The same things were measured in two ways. Each way mixes the same 11 hidden numbers, adds some noise and spreads widely along 5 directions of its own, which tell nothing about the thing.
(in the rows, 128 means zero)
Some things both ways: the first way, then the second way.
[123 119 126 124 142 145 125 153 121 130 106 119  88 112 161 110  97 137
 140  92 130 101 135]
[105 142 210  55  29 135  91 126 115  82 107 121 135  89 118  72 124  87]

[ 93 104 120 137 135 167 148 135 157 106 143 137 115  92 125 139 148 127
 168 117 121 124  97]
[134 140 128 159 152 106 159  80 117 129 140 126 115 131 121 159 126 113]

[115 158  94  96 126 175 137 100  87 122 172 113 112  74 140  79 147 158
  81 165 105 108 159]
[103 134 119  91 131 137 133 140 140 131 106 142  99 101 115 165 133 126]

[111 160 115  91 126 116 151 132 135 172 113  58  96 171 167 114 143 154
  81 140 151 126 118]
[109  85 136  75  85 144 106 162 106 109 133 168 155 132  81 145 163 108]

[ 79 100 107 145 180 175 138 164 187 149 112 108 114  91  80 135 131 134
 142 169 129 115 120]
[120 156 138  94  65 148  87 122  97  98 206 149  83 134 112 156 130 122]

[ 83 110 152 104 203 167 151 124 157 103 128 117 115  69 112 123  79 125
 152 136 159 115 115]
[135 112  97 141 143 155 123 195 172 166 115 127 143 139 121 141 133 165]

[148 120 137 118 112 151 155  86 136 122 134 118 101  76 140 100  99 153
 118 115 141 138 118]
[ 89 156 119 108 130 130 140 177 136 140  84 116 114 126 183 114 148 128]

[ 61 160 104 102 119 128 104 151 147 144 129 116 149 125 105 103 134 107
 108 174  95  89 141]
[146 149 107 138 124 154 132 129  87 126 152 127 142 133 119 175 105 156]

[146 123 186 127 186 156 112 109 103  91 124 152 116  91  99 132  78 142
 131 145 115  95 132]
[169 171 133 143 121 103 109 129 120 107  73 152 115 107 120  77 105 109]

[118 139  87 110 177 133 153 179 155 147  85  81  95 112 119 125 130 174
 132 115 161 127 125]
[118 121 151 130  86 157  90 148 169 133 136 124 139 104 119 103 164 127]

[ 99 117 144 125 165 118 127 168 154 150 109 144 129 115 100 166 135 117
 154 150 128  90 121]
[150 177 204 149  87 106 123  64  53  95 138  95 155  86 136  94 119 101]

[122 185 123  72 150 110 158 119 138 139 120  75 112 160 140 121 128 189
  71 146 155 124 118]
[117 102 134 123 109 149 135 185 144 142  84 171 148 139  85 123 162 104]

[ 92 106 162 113 152  84 137 150 161 100 119 138 126 160  72 162 148 102
 162 159  96 120 137]
[123 146 155 134 117 126 100 130 156 107 169 103  56 104 119 135  85 137]

[103  82 204 142 115  74 143 103 168  85 138 151 132 143  92 156 127  70
 200 129 112 124 106]
[169 133 113 159 141  96 136 131 119 142 178 150  95 161  92 120 147 117]

[ 94 113 183  77  91  77 136  86  89  99 161 140 109 150 138 105 120  67
 131 140  90 102 179]
[134  77 111 113 104 149 114 164 137 142 128 146 154 124 108 132 163 121]

[ 87 119 146 101 119 120 136 123 132  52 146 131 104 119 143 113 149 127
 154  96 110 154 130]
[108 115 160 159 117 167 158 137 155 133  94 117 117 114 136 133  96 111]

[ 92 186  91 110 113 120 111 161 131 151 104  93 117 121 110  82 114 184
  61 152 133  91 173]
[117 171 143 151  87 152  88 138 102  97 131 133 175 121 121 107 141 116]

[112 168 142  53 162  85 159 114 142 126 140 122 131 132 106 117 102 147
 100 163 126 102 167]
[144 113 156 186  60 189 114 178 124 169  93 132 214 128 173  88 180 118]

[133 149 101 110 170 121 172 124 135 125 148  89 112 103 105 101 139 177
 109 162 137 119 153]
[127 164 184 152 102 111  75 140 165 122 159  64 100  80 142 113 115 144]

[ 85 117 136 127 164 180 121 142 129  82 140 142  98  76 126 109 107 153
 119 132 114 113 148]
[138  78  50 191 157 155 139 167 158 142  90 210 165 183  98 138 172  99]

[ 83 118 107 128  98 125 117 170 160 135 105 150 123 114  99 123 122 112
 146 121 101  97 147]
[136 168 141 181  68 153  78  86  85 101 167 102 196 130 186 118 154 120]

[ 92  97 133 163  83 166 101 117 106 113 159 126  95  74 193  89 152  91
 170  90 111 116 119]
[ 49 106 111  39 210 129 135 206 183 144  98 132  90 117 150 160  98 183]

[121 122 140 113  48  76 157  73 125 131 169 142 117 105 118  89 135 105
 132 138 104 107 188]
[ 51 151 107  79 123 138  72 173 157 123 216 144  96 155 157 144 190 144]

[119 101 173  98 162 133 144 106 139 124 128 144 128  64 130 132  84  93
 156 124 141 114 103]
[131 142 128  90  98 135 168 165  95 140 101 131 120 121  99 109 162 112]

[144 155 164  79 153  71 160  92 130 108 140  86 109 180 137 118 126 143
 126 139 129 132 135]
[150 152 155 151 194  71 131  78 145  97 156  62  74 106 126 148  27 162]

[137 141  82  80 134 126 149 158 127 183 111 111 116  87 166 117 139 131
 126 113 130 115 123]
[139 114 173  94  46 158 192 102  56 155  81 136 170  94 125  94 209  76]

Other things, the second way, with their names:
(67): [131  90 127 134 190 147 144 134 143 163 128 151 139 127 137 148  90 166]
(31): [114 142 151  81 114 129 193 150 123 163  60  99  98  80 144 112 138 112]
(107): [103 168 102 139 134 139 130 142 116 112 156 115 135 166 161 140 128 137]
(143): [135 121 202 100  24 148 128 125 102 129  92 131 161 103 125 112 145  80]
(194): [129 125 129 123 140 125 132 134 123 135 143 120 128 125 128 147 112 138]
(197): [ 93 134 141 116 125 146 117 132 149 130 161  70 109  94 150 173 112 160]
(142): [126 112 154  63  34 147  56 133 127 123 173 163 133 106 111 115 194 107]
(28): [131 138 102  96 139 145 131 143 113 154 154 142 129 111 108 129 164 154]
(365): [139 145 193 164  71 112 100  85 101  94 148 116 131 102 133 109 150  91]
(331): [183 128  65 131 168  95 156 129 115 132 114 151  83 107  51 151 129 128]
(157): [161 147  94 160  91 136  80  97  93  91 210 100 128 116 112 189 121 138]
(354): [144 146 107 167 102 186 101 146 132 156 121 151 165 138 193 101 142 148]
(419): [ 90 108 122 131 171 114 130 159 150 136 117 109 169 142 145 148 146 143]
(129): [144  95  94 171 152  99  89 131 167 136 152 136 159 162 141 143 160 135]
(407): [ 98 146  65 126 238  99 162 150 193 134 125 114  23 135 139 159  74 161]
(50): [ 93 119 168  98  57 167 101 110 111  95 145 144 158 115 126 123 154  96]
(190): [ 98 134 131 114 116 163  44  76 138  51 194 128 124 113 157 175  65 162]
(300): [152 123  89 165 111 169 105 154 162 148 120 135 142 118 127 148 132 142]
(286): [ 86 125 126 154 139 123  88 150 183  86 132  73 102 110 153 163  95 136]
(334): [119 147  82 188 179 113 127 117 129 131 130 113 175 152 167 151 158 138]
(3): [125 124 114 122 165 125 136 115 106 101 142 143 113 130 103 151 103 146]
(214): [102 183 144  93 138 114 117  97  90 104 145 122  99  92 150 122 121 136]
(326): [134 135 106 175 153 104 130 120 113 114 122 158 150 154 111 135 146 100]
(253): [142 104 175 124 135  85 185 163 122 148   5  74 145  72 136  93 115 100]
(89): [120 122 215  96  83 119 126 138 152 136 131 107  55  60 112  95 123 106]
(2): [184 107 105 135  73 150 131 146 119 145 146 142 119 151 108 146 120 126]
(427): [123  82 127 153 132 111 108 156 154 112 156 124 132 128  67 146 167 115]
(55): [ 71  99 146  84 106 138  93 207 150  92 108 149 122 130 121 113 143 120]
(8): [149  94  99 148 126 126 130 122 142 132 108 124 154 122 121 155 147 115]
(250): [ 41 159  89  82 170 152  85 176 186 102 152 104  96 127 175 163 111 179]
(76): [154 115 173 160 101 121 113  80 164 129  88 126 129  88 160  95 120  93]
(259): [139 120 143 156 149 153 175 181 128 199  67 159 139 128 147 119 125 134]
(242): [131 147 153  35  73 125 175  88  75 110 140 144  56 108  99 127 122  93]
(133): [ 71 113 144 111 175 164 162 186 159 157  55 137 123  79 126 134 116 147]

Some of these things the first way, each followed by its name:
[ 75 134 136  83 120  92 147 163 166 127  99 127 116 209  76 169 152 133
  93 166  98 117 145]
(286)
[128 132 153  66 160 109 165  92  97 147 167 141 117 125 106 126 117 105
 120 186 101  74 187]
(142)
[108 141 109 115 115 126 150 142 199 151  82  85 108 128 117 111  89 168
 110 110 161 136 111]
(107)
[141 119 159  60 179 120 160 105 134 158 129 126 116 120 109 131  91 112
 117 176 113 106 155]
(242)
[126 124 199  65 102  40 180  65 101  75 169 129 119 163 162 143 155  91
 147 113 126 144 112]
(427)
[123 147  94 110 125 142 136 117 138 106 148  76 114 114 159  47 105 133
 119 125  98 133 134]
(2)
[ 72 161  80 155 153 161 119 175 187 157 110  70 115 130  98 115 162 185
  98 173 139 120 124]
(259)
[112 101 183 119  95 116 137 107 114 100 131 135 106 158 168 149 138  92
 145 105 114 127  86]
(253)
[117 144 106 113  99  98 136 141 146 172  78  56 106 131 126 108 139 133
 125 115 170 140 114]
(28)
[104  82 136 133 190 173 140 180 150 103 101 147  84 139  85 182 138 142
 175 127 110 114 126]
(76)
[125 123 134 131 137 130 123 147 115 128 141 131 105  91 180 108 141 135
 129 116 110 112 133]
(55)
[119 118 173  64 132 113 160  84 117 124 147 152 124 114 103 135 105  97
 118 162 109 104 151]
(31)
[ 89 119 169  80 115 112 139 102 137  72 109 111 109 159  87 134 109 108
 139 122 129 145 119]
(300)
[144 100 170  93 212  97 192 109 141 118 137  95  92 134  96 167 158 142
 146 164 153 151 129]
(89)
[ 87 162 129 111  56 105  98 112  67  92 161 117 112 108 168  81 189 125
 112 116 103 129 156]
(133)
[ 94 132  82 118 126 159 143 172 156 153  89  74  89 157 132 121 142 157
 101 126 134 130 114]
(8)
[102 128 119 128 188 172 138 116 122 117 156  62  73  73 165  69 129 163
 132 133 160 130 151]
(67)
